The rows of a group lie close to one hidden flat surface of 5 dimensions, which may be shifted away from zero. Surfaces can cross.
Some rows, each with its group after it:
[  2  17   6 -12  -7   5  25  16 -18  -1  39 -11 -20] | P
[ -8 -19  -8   3 -13  16  12  -5  -7 -11  13   7  -5] | X
[-31  14 -18 -14 -11  -3 -36 -28  23  27  12  31  24] | S
[  3   2  -2  20 -10  10   4 -27   0 -11 -16 -14 -16] | J
[-18  13 -16  -8  -1   5  17 -10 -28  29  17  20  11] | P
[  7   2  -1   4 -13   3  19   2   0 -19   1 -20  -8] | W
[ -5   0   0   1   3 -12  15  -7 -13  12   6   2  11] | P
[  6 -22   1   1   8   1  11  38  -1 -25   3  -2  -8] | R
[ 20 -21  28  -2 -18 -11  11 -16   8   1  -4 -18  31] | X
[ -1  13   9 -10  -8   0 -26 -14  18  14   8   5  -1] | P
[ -8 -12  -7  -8 -17 -10  -1  -1  18 -10   3   2  31] | S
[  2 -26   6  -5   2   1  16  10 -11   0  16   7   4] | X
[ 17  14   3   4 -14  -8  18  -9  -3  -3 -23 -27  16] | S
[ -3 -22   3   1  -6   2 -10 -12  10   3   0  13  10] | S
[  1  19 -21 -15   5  10 -46  11  23  15 -35  16  17] | S
[-4  1 -4 -2 -1  2  0 -2 -4  3  7  5  0] | X
[ -5  13 -10   2   2   1  -2  -4   0   0  -4  -1  -7] | R
[ 11 -12   2  13  19  -8  12  18  -9 -10 -22  -6  -2] | J
[-11   4 -12   3   1   5  -8  -6   2   3 -10  13   0] | R
[ 16  -2  15  17   5   5  21 -11 -22   1  -6 -18 -20] | J
[-10  30 -14  22   3 -13  19 -23 -13  -3 -15 -20  -9] | R
[  8 -14 -10   8  15  -6   4  37  13 -36 -28 -10   2] | J
[ 12  12  -1  10 -35   7 -17 -38  30 -19 -28 -24   6] | P
[  9  11  -5   7  -7  23  -5  -3  -1 -11 -13 -10 -24] | J
[-10  19 -21 -14 -15   9  -5  10   7  -6   3   4  11] | P
[ 25 -20   7 -28   8  23 -20  24 -11  36 -29  21  34] | W
[ -7  -7  -4  -1   2  10 -16  -8   1   9  -2  16  -4] | R
[  6  -3  -4  16   3  11  -1 -14  -3  -8 -25  -4  -9] | J
[  2   3 -10  -3  -3   5  -5  12   7  -7 -11  -2   2] | W
[  4   0  -2   1 -13  11   2 -14  -3   2  -7  -1   5] | W
[ 15   2  -1  -1   3   8 -11   5   4   2 -29  -4   2] | S
[-17  12 -18 -12   0   4  10   0 -21  22  21  16   9] | P
[ -5 -31  -1  -4  -8   7   8   7  -2  -9  13  13   9] | X
[-16 -28  -1  34   7 -37  15 -36   8 -10 -28  -1  29] | J
[-16   0 -24  -1   7   5 -20   6  10   4 -22  25  13] | R
[ -4  -2   7  30  14  -3   8 -35 -18   7 -10  -4 -25] | W
[  2 -14   2  -6  -3   3   2   4  -1   4   9   7   7] | X
[ -3   0  -6   1  11   5 -13   7   0   5 -18  13   1] | W
[ -2 -44   8  -2   6   8  20  16 -18  -1  26  20   0] | X
[  1  30 -18 -19 -25  32 -34 -11  14  15  -8   7   6] | W
[-29 -37  -5 -10  -1 -14 -14  10  28 -13  32  33  14] | S
[-12  26 -16   8  -6   3  -2 -12   1  -4  -7  -5 -11] | R

New rows, each followed by its group:
[ -4  -2  10   5   9   8 -21 -19  -2  19   4  17 -19] | S
[-11 -18 -11  -1  -1  11  14  15  -6 -20  17   9 -10] | X
[  4  -8   5  -2 -10  -4  11   5   4 -14   1 -11  10] | X
[-15 -25   4  -1   3   9 -25 -19  11  12  11  30   1] | S
[ -3  -7  -1   7 -14  34 -11 -35  -9  15  -3  12 -18] | R
[ -6  18  -7  -3  -8  16 -18  -9   8   5   5   4 -16] | R
[  1  -6  -9  11   8   7  -9  -1   1  -2 -28   5   0] | J
[ -9  42  -4  -3   8 -26  -2  12  12  -6  13 -17 -11] | R
[  5  -3  -9   5   9  -9   6  29  11 -33 -14 -10  -5] | J
[ -5   6   7  20 -12  12  26 -39 -26   5  13 -11 -27] | X
[ 12  29  15 -12  -2  17   9  -1 -32  29  29 -10 -27] | J
[ -6   0  20 -18  21 -18   3  26 -10  22  44  11  -9] | P
[ -6   6   0   0   4 -17   7   2   4  -4   7  -5   8] | J
[ 16  -7  20  17  -6   6  16 -35 -20  12  -6 -16 -12] | S
[ -4  -7  -7   6   8   1  -8  -2   1   0 -17   9   3] | W
[-15  -5   2  17  -5  24  19 -46 -36  24  22  14 -27] | X
[ -6   5 -12  -1   5   0  12  25  -5 -20  14  -2 -12] | X
[ -6   5 -13   9   3   1   2  -3  -3  -4  -9   0  -3] | R
[ -9  11 -13 -10  -6   1  -3   3   3   3   5   6  14] | P
[ 11  -3  17  21 -30   3  24 -53  -9  -2   1 -26   2] | X
[-10   6 -19   6  -9   5 -17 -18  18  -9 -17   4   1] | J
[-18   7 -21 -22  29  -2  -6  57  -6   1  17  29  -7] | X
[  6   1   3  -8  20 -17  10  40  -5  -4   2  -2   9] | J
[-13 -15 -15   7  15 -12 -21 -10  13   7 -36  20  30] | J
[-20   2 -20  15  -4  23  22 -12 -24 -11  24  12 -41] | X
[-12  10 -14   3  -1   8   6  -1  -8   0   9   7 -13] | X
[ -5 -12   4   2  -7  -9   4 -10   7  -6   6   0  11] | S
[ -1  -5  -9  -6   3   9 -33   8  20   4 -22  17  13] | S
[ 14 -15  -1  -1  12  25 -35  12  11   6 -34  21  -5] | S
[-10 -12 -12  -5  -7  11  -4   6   4  -8   5  12   4] | X
[ -3   5  -4  15  -8   9  -2 -27   3  -3 -15  -3  -7] | J
[  7   8  11   1  -5  -6   9 -17  -5   8   2 -12   6] | X
[  7   9  10 -15  -6  -5 -36   2  36   0   5  -2  -2] | P
[  7 -15  -2  25   5   4   6 -14  -2 -14 -33  -8  -6] | J
[  2  14  -1  -3  10  10 -28 -10  -1  22 -16  10 -10] | S
[  7   8   2   5 -18   1   2 -37  -3  17 -17  -7  23] | S
[ 18  11   4   6  -3   6   1 -13  -6   7 -29 -16   5] | S
[ 22 -38  11  10 -21  12   6 -18   3 -10 -32 -10  27] | S
[-14  -1 -17  -3   4 -11   7   0  -6  10  -6  12  27] | P
[-15  14 -15  -4 -13  11 -20 -23   9  14  -4  15   6] | X
[ -6  18 -11 -10  18  14 -49   9  14  21 -15  27 -14] | S
[  1 -24   6   7 -12   2   1 -27   2   4   0   6  12] | S
[ 1  8  1 -1 -3 -4 -4 -7  4  5 -3  0  6] | S
[ 15  -6  -1  -9   1   3   9  37   0 -20  -8 -10   5] | W
[  2 -10  12   5   4   4   5  -7  -8   5  10   2 -13] | R
[ -4 -12   3  17  18 -20  20  -7 -15   5  -9   0   9] | R
[ -3  11  -9 -15  -7  -3 -18  13  22  -7   0   2  10] | P
[-10  -7  -5  -3  -3   4 -25 -13  14  13  -5  22  10] | S
[ -9   9 -19  -6 -27  11 -26 -21  30  -2 -17   9  22] | X
[ -4  -9  11 -13  29 -29  14  38 -12   8  33   7   5] | P
[ 16  -9   4   5  -8  11  -7 -12   3   4 -30  -6  13] | S
[-15  22   0 -16  18 -22 -32   2  20  25  15  19   9] | R
[  1 -23   5  12 -16   8  28  -5  -9 -25  15 -13 -12] | X
[ -1   8   4  13  -8  15   3 -37 -11  15   3  -1 -19] | R
[  0 -26   7  20  24 -19  26  -3 -21   1  -8   1   8] | R
[-11   5  -9  -3  -1  -3  15  -7 -13  14   9   8  14] | P
[ -5  -9  -9   3  14 -15  -3  11  10  -8 -19   4  16] | J
[ 12 -13  13   6   9  -2   3  13  -2 -10  -3  -7 -12] | S
